The first 6 rows are patterns. Each new row is the sum of 2 different patterns, raised or lowered, with some noise. Before adding, each is slid sideways (what falls off one end comes back at the other) and multiplied by a number that may be negative. Names go in the order of the patterns.
Some rows, each with the names of its patterns after it:
[-15 -16  31  10 -22  -8   8   5   5   9  -1  13   3 -22  -1   6  13   4
   3 -10 -24  14  14  24  -5  -2  -4  31   7   8]	K470
[-13   3   7   0  10  -4 -16   2  -4 -13   1  -1  -9   1  14 -14 -22 -37
 -12 -16 -18   1  -8  48 -26  10  49  -2  -4  -3]	K459
[-35   5 -30   1  -1  23   6  -2 -29 -44  12   7  28   9  14 -21  26   4
 -16 -19 -34  17 -33  27   4 -16  10  15  -2  13]	K836
[ 22  -4 -10  -5  49 -11  38   5  14  -5   7 -10  11 -12 -30 -10  23 -15
 -21  12  -1  24  29  -3 -10  10   1  25   7  -8]	K958
[ 49  19   0  -2  -6   4 -21 -30  38 -14 -10   9  31  -2 -49  15  -2   3
 -37  12  -5  13 -17   4 -23   5   4  -3 -29 -15]	K437
[  0 -49  18  -3  -5 -49  -2  21  44  -9   7  14  25  17  12  -9  -4  10
  -5 -18   1 -38 -20 -34  18 -11 -15  33  -8  13]	K700

New rows, each followed by the names of its patterns:
[-18 -16 -59  -4 -19 -12 -29  -4 -47 -25 -34 -28 -56 -44  33  -6   9 -35
 -23  17 -35 -52  18 -39 -27  -7  10 -14 -67 -14]	K459 K437
[-44  -2  -4  14 -52 -17  64  36  31 -17  23 -19 -21 -13  28 -27  -6  -4
  59  -5 -23  13   0 -14 -40  17  20  51 -27  -2]	K836 K437
[ 16  10   5   4  34   9  -2  14  63 -15  50  22  18  -5  13  27  14  -1
 -18  21  21   1 -15  25   4  40  28   6   2  33]	K958 K437
[ 40  16  16  41  20  -4  22  33 -20  33  -3  25  78   7   5  32  74   6
  -4 -42   6  10  11 -15  -1 -11  20  24  -6  26]	K958 K700
[-20 -18 -13 -13 -25 -36 -27 -22  -8 -25 -32   0 -37 -49 -56   0 -46  -8
 -22 -20   6 -36 -23  23 -37 -52 -37 -19 -39 -34]	K459 K958
[  4   0 -41  16 -13  -3 -13  -8 -20   5  38   7  13  21   3  38  13  17
  14   8   9 -16  32  -5 -25  57 -13  11 -11  54]	K437 K700
[-10  54 -45 -11  18  -6 -17 -14 -44 -12 -15   0  10 -38 -29   3 -10 -30
 -13 -16 -27  -9  -5 -29 -17 -44 -29 -32 -33 -11]	K470 K459
[ 17  -8 -30 -11  -8 -25 -24  -9 -20  -6  -9 -41  14 -18   6  22  -7 -26
 -38  -7   5  12 -18  -8 -20  11  -7  -3 -33 -23]	K470 K459
[28 28 -1  3 28 25 32 17 37 39  8 42 54 17 26 16 41 26 46 26 33 18 14 28
 39 44 24 22  8 19]	K459 K836
[ 58   2  36  15  52  68  25  16  24  88  39  -4 -11  40  29  23  15  17
  32  38  12  23  40  53  35  60  33  38  29  53]	K470 K700
[ 46  -2 -63  24 -34 -12 -64  34 -13   2  18  -1  -8   9 -34  21 -25 -17
   7  20  22  40 -12  13  -4  -4  57   2 -16   5]	K437 K700
[ 34 -14  44  66  49  34  40   5  49  35  14  17  -1  32   5  48  22  14
  36  34  31  48  -3  19  -8  20  17  39  31  24]	K459 K836
[ -9 -10 -55 -18 -34 -12 -42 -17 -44  -3 -16  -6 -18 -52  15 -36 -47 -25
 -22 -29 -21 -23  -6 -21  -7 -46 -31 -35 -20 -20]	K470 K836
[ -3  10 -40   0   1   6 -32  11  -4  38   9  10 -10 -16  41 -34  18 -21
 -57  -1 -23 -23  40 -19 -16  -2  11  -6 -31   7]	K459 K437
[16 21 33 49  8 14 19 43 47 28 26 11 53 20 -1 15 42 48 21 26  3 26 17 11
  7 25 38 32 42  4]	K470 K836
[  2  53  23  47  45  50  67   9  60 -30  40  29 -19  15  33  17  61  21
  43  20  20  12  31  27  53  71  13  18  10  19]	K459 K836
[ 17 -19 -32 -18 -22  -7 -18 -42  -7 -26 -29  -1   6 -29 -30 -13 -30 -22
 -12 -19   0 -14 -20 -24 -29 -24 -11 -34 -54 -38]	K958 K437
[-36   2  -2 -40 -15  -6   2   5 -86 -30 -48 -14 -18   1  -4  -3 -68 -50
   0 -20 -18  -7  32 -50   4 -19 -11 -45 -47 -16]	K836 K437
[  3 -33 -37 -22  -1 -25 -28  42 -30  24 -10 -34  -5 -11 -22 -40 -25 -18
   8  -1 -16 -18  12  -4  11   1 -19 -16 -10 -28]	K958 K700
[ 17  52  16  39  18 -31  63  20  18  -8  41  43  34  29  31  39  24  44
  35  27  10  35  10  15  30  -2  -7 -11  70  26]	K437 K700
[-40 -31 -22  10  14 -48 -25 -43 -16 -34   4 -42 -36  -7 -34  18 -50 -23
 -55 -29  -6 -32 -43 -27 -39   2 -32   8 -27 -23]	K459 K836
[ 34  44  35  -5  13  68   8  19  20  27  28  -2  32  24  12  -3  43  12
  39  23  32 -22  37   3  20  -3  21  56  50  17]	K958 K437
[34 45 28 12 -3 45 22  7  4  2 21 34 19  5 39 17 12 33 20 18 27 19 22  3
 25 44 34  6 13 45]	K470 K958
[33 40 40 55 56 -9 19 54 34 30 28 68 13 63 37 69  3 21 46 58  6 40 33 34
 38 67 46  1 21  9]	K470 K437
[  5  12  -3  15  12  18  15  -4 -10  27   0 -15  17  12  14  25  20  -4
  -2 -18  10   0  -7  24   3  54 -15  47  52  23]	K459 K958
[ 44  45  39  52 -27  32  27  27 -18  23  81  20  41  11  74   0  26  16
  37  15  48  14  40  23  69  40 -21  -4  23  27]	K836 K437
[-15  -2   0  21  22   9  -5 -10  -7  -8 -18 -12 -30 -21 -33   9   2 -23
   8 -36   4 -14 -57  15  -9  34 -56   6  56  28]	K459 K700
[ 15  26  30  24  17  23  -2  34   3  10  30  38  36  51  17  30  20  20
  65  19  13  27  52  22 -23  35   1  13 -24  48]	K437 K700
[-13  -5   1 -20 -21  38 -18 -25 -21  14 -11 -49  12  -4  42 -43  15  32
  12 -15   3 -29   5   9   2 -13 -12  24  19  -2]	K459 K437
[-10 -41  -2  52  51   2  -9  -2  57  29  -8 -16   8  19   1  -7   5 -16
 -11 -48  19  -2   4  37  -1   7 -15 -29  31  24]	K470 K700
[ 20 -11 -37  26   6 -35 -32 -23  15  33   3   4  24  22  27  34   6 -14
  27  11 -17   5 -46 -38 -24  22 -11  -9  15 -13]	K958 K700
[-40  34   7  32 -33   7  16  24 -27  31 -32  26 -33  13 -13  31  18   3
 -49 -45  65  33  35  13  13  -5  14 -17  27 -21]	K836 K437
[ -7 -19  27  22  -5  -7   6  15  -4   1 -34  37 -42 -43  -1 -10 -24  13
  21 -23  -3 -13  22   1  -1  -8  17  -7   7   1]	K459 K437
[-32 -45 -21 -23 -21 -16 -17  53 -27   1  36  -8 -11  -4  -6 -10  -9 -19
   5  -8 -18 -21 -14 -26   0   0 -27 -12  19 -19]	K470 K459
[ -3 -35  -3 -24   2  43 -65  -5  -5  11 -43 -27   2 -28 -17 -26   1 -39
 -15 -22   3 -25   9 -10 -21  10  23  20 -71 -26]	K437 K700
[ 24  -8  54   1  33 -39   7  39  43  -3  22  14  56  22  47   9  11   6
   8   4  37  18  -4 -15  11   4  -5  53  -3  22]	K836 K700
[ 37  10  31  49  28 -24  36 -13  24  27  28  21  44  12  32  56  36  -6
  51  60  41  35  21  18  26  43 -21  44  -5 -23]	K459 K958
[-36  -4  -7 -11 -12  17  -4  48 -10  28 -14 -20  30   4 -19 -40  60  44
  45   3  10  27  17  -5  57 -14   0  24  36  -6]	K437 K700
[-31 -50   1 -48  -6 -13 -32 -16  -4 -21 -16 -46  -3 -49 -32 -43  -3 -22
 -32 -41 -64  24 -31  12  20  -6 -39   7 -23 -30]	K459 K836
[ 42  -2  15  54  12  27  24  50  16  -6 -11  36  -5   5  12  10   3  25
  18   4  30  26  17  72  47  52  -3  28  36  -7]	K470 K700
[-11 -37 -55 -47   0  19 -32 -41 -23  47  13 -13 -32 -28 -11 -45 -63  15
 -65 -50 -42  23 -32 -80  21 -35 -11 -56 -45  -8]	K437 K700
[72 22 52 58 22 22 46 25 40 23 19 59 33  7 24 30 29 34 35 24 33 39  5 13
  7 30 19 19 21  6]	K470 K459
[-13 -33 -11  -5  -8 -14 -40   0 -47 -38 -19 -60 -48 -48 -22  -9 -35  12
 -34 -19 -40 -63 -13  -5  -5 -64 -35 -31  -4 -43]	K836 K700
[ -5  56  15  16  38  24   8  27  25  54   6  56  42  56  14  28  39  47
  68 -28  40 -15 -29  11  42   4  29  33  32  53]	K459 K836
[ 18  34  22  16  34  69 -17  51  35  23  -4  25  58  13  13   0  42  24
  18   2  47  17  55  34  12  15  49  35 -10  13]	K958 K437
[ -30  -67  -60  -19    0   29  -28  -14   -6   -5   -4    5  -29  -19
    1  -20  -34  -11  -59  -49  -33   17    5  -17   23  -10   -6   -9
 -106   22]	K459 K700
[-13 -31 -47  -6 -18 -15   4  -1 -19   0 -19 -35 -12 -37  -1 -54 -11   2
 -27 -26 -11 -16  -2 -40 -13 -39  -6 -19 -14 -16]	K470 K836
[-29   2 -23 -39 -49  -5 -14 -29 -46 -38  15  -3 -28 -29 -15 -19 -45 -57
   9 -35 -24   3   0 -36 -78  -6 -26 -16 -74 -14]	K470 K437
[ 33  70  30  28  17  18  33  75  62  26  42   8  26  31  48  -1  43  69
  85  76  31  75   9  39  -5  48   9 -13  28  65]	K459 K836
[-20   4 -49 -18 -18   5 -15  13  28  -9 -11 -32 -31 -28   6 -42 -33   0
 -30  -1 -49  27 -40 -27  21 -29 -21 -14 -58  25]	K836 K700
[-26 -20  14 -11 -21 -42 -43 -12  -4  20 -24 -21 -48   3 -11 -20 -56 -43
 -17 -20  16 -40 -31   5  -2 -21 -11 -38 -20 -32]	K470 K836
[-35 -16 -27 -55 -30 -16 -30 -49 -28 -41 -27  10 -46 -23 -13 -36   1 -18
 -39  -2 -49 -32 -52  19 -43  18 -21 -17 -48 -51]	K836 K958
[-34 -41 -23 -36 -23   1 -64 -23 -20 -28 -71 -43 -11 -57 -38 -42   6 -47
  13 -61  -9   4 -11 -37 -34 -33  -1 -11 -77 -39]	K459 K437
[ 79  -1  52   0  30  42  18  -1  20  16  49   3  50  -8   4 -23  25  17
  36  82   3  19  -8 -22  20  38  -6 -16  34  49]	K836 K700
[ 17 -10   1   2  27   4 -29  -8  10 -14 -26   1   1  10   2   0  -5  20
  11 -11  -8   6  32  20  -5 -14   1  13 -13 -18]	K958 K437
[ 32  33  29  56 -15  12  28 -15  30  -5  41  34  31   8  30   2  31  37
  21  10  28  67  37  35  27   9  41  30  32  65]	K459 K437
[-35 -10  -1   2  -4 -12 -27 -27  -8 -13   7 -11 -20 -13  22 -19 -24 -51
 -31  -3 -15 -27 -23  35 -30  -2  35 -12  -8 -11]	K470 K459
[ 55  12  31  24  48   3  -2 -22  22  20  11  33   0  16  54  25  12  26
  31  23  54  36  53   5  23  36  -5  23  14  22]	K459 K700
[-30  34  -3  40  -5  -9  68  51  21  28 -16  25 -22  -8  51  25  16  19
  24 -18 -13  36  40  27  -1   9  35  32  -7   5]	K836 K437
[-45 -44 -24 -45 -44 -17 -48 -32  -8 -34 -30 -30   1 -45 -30 -62 -55 -32
 -10 -17 -42 -64 -54 -32 -56 -17 -36 -31 -64 -14]	K836 K958
[-16 -58 -37 -34 -25   6 -30 -19   9   5 -12  -9 -52 -15 -24 -39 -37 -27
 -24  -5 -18 -34 -14  -6 -25  12  -1   4 -29  -1]	K459 K700
[-21 -36 -32 -26 -49 -34   9 -30  13 -20  -5  46   9 -18 -19  -8  -6  18
  -6 -16   6 -28 -18 -15  18 -19  18 -12  -1  -2]	K459 K958
[ -7   0  21  -7 -34  -1  -3  -8 -23 -20  -2 -14 -43 -59 -10 -13  19   1
  -3 -28  20  -8   0 -13 -15  -5 -32  24 -24 -18]	K836 K700
[  1 -40 -18 -30 -22 -40 -29 -53 -48 -25 -42 -21 -53 -64 -22 -66 -19 -45
 -56  -4 -35 -24 -25 -87 -24 -32 -43 -87 -41 -14]	K459 K700
[ 13 -21  17 -20  11   1  -9  -1  16  12  15  22   3 -31  29  27  16   1
  -9 -17  35  19   1  -7 -26  26  18 -24   1  18]	K470 K958
[-13   2 -37 -11 -29 -30  20 -27 -40 -16  10 -26 -73  -8 -47 -35 -77  -2
 -37 -23 -16 -27 -34 -20 -49 -15 -49 -37 -11 -11]	K437 K700
[-21  -6   9  37 -12 -10 -26  29  -4   5 -11  -8   0  24  13 -55 -16  -3
 -14   5  -6  21  26 -36   1  -5  -7 -26   9  38]	K470 K437
[ 40  33  31  20  -4  13  25  17  20  23   4  25  46   1   8  -4  17 -13
  13   3  11  63   6  31  78  18  31  42  20  18]	K459 K958
[ 28  43  39  -3  35  16  29  71  13  43  36  75  25   7 -12  48  42  10
   2  -1  27  43  40  -2  30  45  41  75  24  61]	K470 K700
